There are 5 ways to turn a row about zero (a turn may also mirror it). The second row of each pair is the first, turned, with some noise. The first 35 pairs use one turn. New pairs use 2 turns, one after the other, and a turn may come again.
Known pairs, each followed by its turns in order:
[  1  27   2  13   7 -64]
[ 4  8 -8 28 65  0]
vada

[-72  -9  10 -11  72  28]
[-45  11 -37  25 -85  -9]
fus

[-4 -9 72 39  5 20]
[ 15  68 -35  18   3  28]
fus

[-27  19 -14  17 -13 -19]
[  3   7 -17  12 -27 -29]
gimiv

[ 30   1 -11  38  26  24]
[ 40  21   3 -22  -9  33]
vada

[ -2   3 -15 -19 -44   8]
[-17   4  32  -1  -9 -36]
vada

[-48 -18 -12 -36  11  10]
[-35   0 -25  31 -38  -6]
vada

[14 -4 15 14  2 15]
[ 1 -9  5 -9 -7 27]
gimiv

[-27   1  38  16   0  72]
[-27 -65 -20  18  13  42]
Tum

[ 30   4  11 -17 -20  -8]
[  2  10  -3  38   8 -11]
zik

[49 17 -8  4  3 -6]
[-28  34 -11  26   3  -7]
zik

[-19 -69   4 -72 -46  67]
[ 16  54  86  32 -37 -67]
fus

[ 21   5  13  18 -33  72]
[  6 -23  50 -46 -42  25]
gimiv

[-15   7  12   0  17 -35]
[ -6  -8 -23  21  30   5]
vada

[-15  11   9  -7 -28   8]
[  6 -24   7   3  24 -10]
zik

[-39   3  22   8 -40  11]
[-11  22  20  48   9  21]
fus

[  2   7 -15   8   9   3]
[  0 -11   0 -10  -7  11]
fus

[ -1  -5 -31  -5  12  20]
[-20  19 -22  20  -5   4]
Tum

[-15  36 -19  29  51   3]
[23 31 -5 30 -1 55]
Tum

[15 -4 58  8  4 -8]
[ 13   0 -12  34  16  46]
zik

[-19  52   4 -36  15   5]
[-38  49  22   9  -7 -15]
gimiv

[18  4 21 29 -2 33]
[ 37 -13   2 -32 -12   5]
vada

[-72 -24 -11 -20  23 -28]
[-77  -5  -7  24 -25 -27]
fus

[  6   4  -7   3   6 -21]
[ -9  -4 -20   4   6  -5]
gimiv

[-24 -52   0  12  31 -15]
[ 51   9 -25  18  29  14]
gimiv

[  1   7   6   4 -24 -47]
[13 20 40 18 19  2]
zik

[  4  -1 -12   1 -23   3]
[ -7  -4 -15 -10 -17 -13]
Tum

[ 25   7 -12   0  14 -54]
[ 36  44  17 -10   4 -19]
Tum

[-44 -37  25  10 -45 -40]
[-55  39  18  29  43  -6]
fus

[-26 -47  18  20  -4   5]
[ 11 -38  21  -3 -27  31]
zik

[29 -6  6  9  0 13]
[ 13  -9 -23   4  15 -10]
Tum

[ -4   5  26 -11   9 -21]
[28 11 -2  7 14 16]
zik

[ -1 -11  10 -10  13 -31]
[ -6   1 -16  26  25   3]
gimiv

[ 14  -5 -38  -3  10  13]
[-11  25 -27  17  -4  -7]
Tum

[ 13   4  13 -38  -3 -35]
[-34 -20  15  15  28   9]
vada

New pairs, each followed by its turns in order:
[ 29 -63  -2   6  14  65]
[-38 -34  56   5 -38 -49]
vada vada

[ -1  -6 -21  60 -46   7]
[ 10 -12  -7   1 -17 -74]
Tum zik

[ 13  25 -56 -31  -4  -1]
[ 30  29  47 -13 -24  -8]
zik Tum

[ -2 -15   7   9  25  35]
[22 -4 40  1  5 -5]
vada fus

[ 43   8 -53  23  -6  28]
[-13   6 -35  41  13 -54]
zik vada

[  3 -11  34  -8 -10   5]
[-29  -5  -1   1 -22  12]
zik zik

[ 25   0   5  -8 -20 -13]
[-1 -8 -2  4 13 35]
fus vada

[-11   0  72  24  12   1]
[ 23  23 -39  24 -45  30]
fus Tum

[  9  -4  -2  42   1 -43]
[ 11  52  15 -11  24  -5]
fus gimiv

[ 29  -4  -9 -16  30 -45]
[  5  38 -30  34 -18  19]
gimiv vada

[-30   9  11 -16  19   4]
[-17   8  22 -21   6  21]
vada fus

[ 6  8  2  1 15 -5]
[-10  -4  -5  -8  -4  11]
Tum gimiv

[ 58 -37   7 -22   4  41]
[ 16  46 -12  56  33 -22]
fus zik

[  2 -61  29 -10 -18  13]
[ 12 -16  -9 -51  -8  43]
gimiv vada

[-41 -46  65 -30 -48  12]
[-38  23 -57  22 -76  16]
fus gimiv

[18 14 55 14 68 -8]
[ 36  -4  17 -75  28  26]
vada gimiv

[ 18  18  33  20 -72  -9]
[ 35  27 -34  17 -13  62]
zik gimiv

[-64 -14 -43   3   8 -19]
[ 24 -41   4  37 -31 -43]
Tum vada

[-21 -34  12  13 -25  25]
[ -8 -14   6  16  22 -49]
vada gimiv

[ -8   0   1   4 -11 -40]
[-23 -18 -26  -9 -13   2]
vada fus

[  7  15  26 -18  13  10]
[ 12  -2 -10 -20  30   9]
Tum Tum

[ -1  20  63  45  10 -12]
[ -8  30 -22  15 -68 -13]
vada zik

[ -2  19  12  44 -22  26]
[ -5 -36  12  35   9 -29]
gimiv zik

[-25  61  -3 -14  72  -7]
[  1 -70 -11  47 -18  46]
gimiv fus

[16  4 12 48 -5 21]
[-21  23 -34  18   8 -23]
Tum Tum

[-37  72  41  27 -36  -3]
[ 21 -72  62 -14  12  22]
Tum gimiv

[  5  -4 -12 -41  23  12]
[ 11  26 -11 -12 -26 -29]
zik Tum

[ -8 -52  13 -14  -7  72]
[ 54 -52  16 -15 -46 -16]
fus Tum

[ -6 -45 -16 -31  -9 -31]
[ 51  17   7 -20  34   9]
Tum zik

[  0 -23   9  45 -14  -3]
[  0  44   9  27 -19  10]
zik fus

[ 32  14 -41 -31   3  34]
[  9 -15 -50  -4 -35 -33]
Tum gimiv

[ 15 -30  -7 -33 -15 -18]
[-15  -9 -18  29  36  -3]
Tum vada

[22 -2 32 20  3 23]
[-28   6 -29  -1  -2  31]
zik Tum

[-42  -1  -3  48   5  29]
[ 19  11  32  42 -24  35]
fus fus

[ 59 -16  64  46  29 -29]
[-78 -46 -30 -46  28  11]
zik zik

[  0  -6 -14 -28  -2   9]
[ -9  -9   2 -15  28  -6]
zik fus

[  9  43  23 -15 -72 -25]
[45 23 13  4 58 45]
zik Tum

[46  0 -3 29  6 -4]
[  3 -34  23   9 -19  33]
vada vada

[34  6 12 28  8 -4]
[ 19 -14  -2 -39  -1 -12]
Tum fus

[  0   7  45  72  -4 -14]
[-21  -5 -28  53  33 -50]
Tum Tum

[ 16 -42  33  20  40 -25]
[-9 20 25 65  0 -7]
fus vada

[ 66 -10 -47   1  -1 -26]
[ 35  30  -7   6  68 -25]
gimiv gimiv

[ 17  64 -29  23 -24   6]
[-35 -19  41  44  27 -22]
gimiv fus

[ -5   5 -37  -5   5  -8]
[ -2 -16  -7  19  21 -15]
zik fus

[-24  20   5 -28  11  27]
[ 16  -5 -25  34  10  14]
gimiv fus

[-25  -6   0  25 -22 -38]
[ 12  25 -27 -39  -6  -6]
gimiv Tum

[-23 -34  23 -36  38   7]
[ 36  -5  45 -35  18 -12]
zik fus

[ 26  32 -12  -7 -50  52]
[ 26  17  46 -46 -36  25]
zik zik

[-20  52  14  -8  51   0]
[-29  28 -52 -37 -18 -11]
fus Tum

[ 32  20   9  -1 -72 -25]
[ 64 -29  -7  46   7 -11]
gimiv gimiv

[  1  -6 -39 -11   2  -8]
[-14  10 -20  11  28 -12]
gimiv gimiv

[-11 -23  32 -21 -12 -39]
[-18  28 -18 -32   0  36]
gimiv fus

[ 3 27 11  8  5 41]
[ 37   9  24 -16   7  18]
fus fus

[-10 -16 -13  18  35  -8]
[ 13 -29  18  -5 -21  19]
vada fus

[ 22   9  -4 -12   1  -3]
[  0 -19   3   6  17  10]
vada Tum

[ 53  -8  -7  15 -10  -8]
[  4   7  12  46  18 -30]
fus Tum

[ 12  -5  -4  15   2 -18]
[ 18 -19  -6  -4   1 -11]
Tum fus

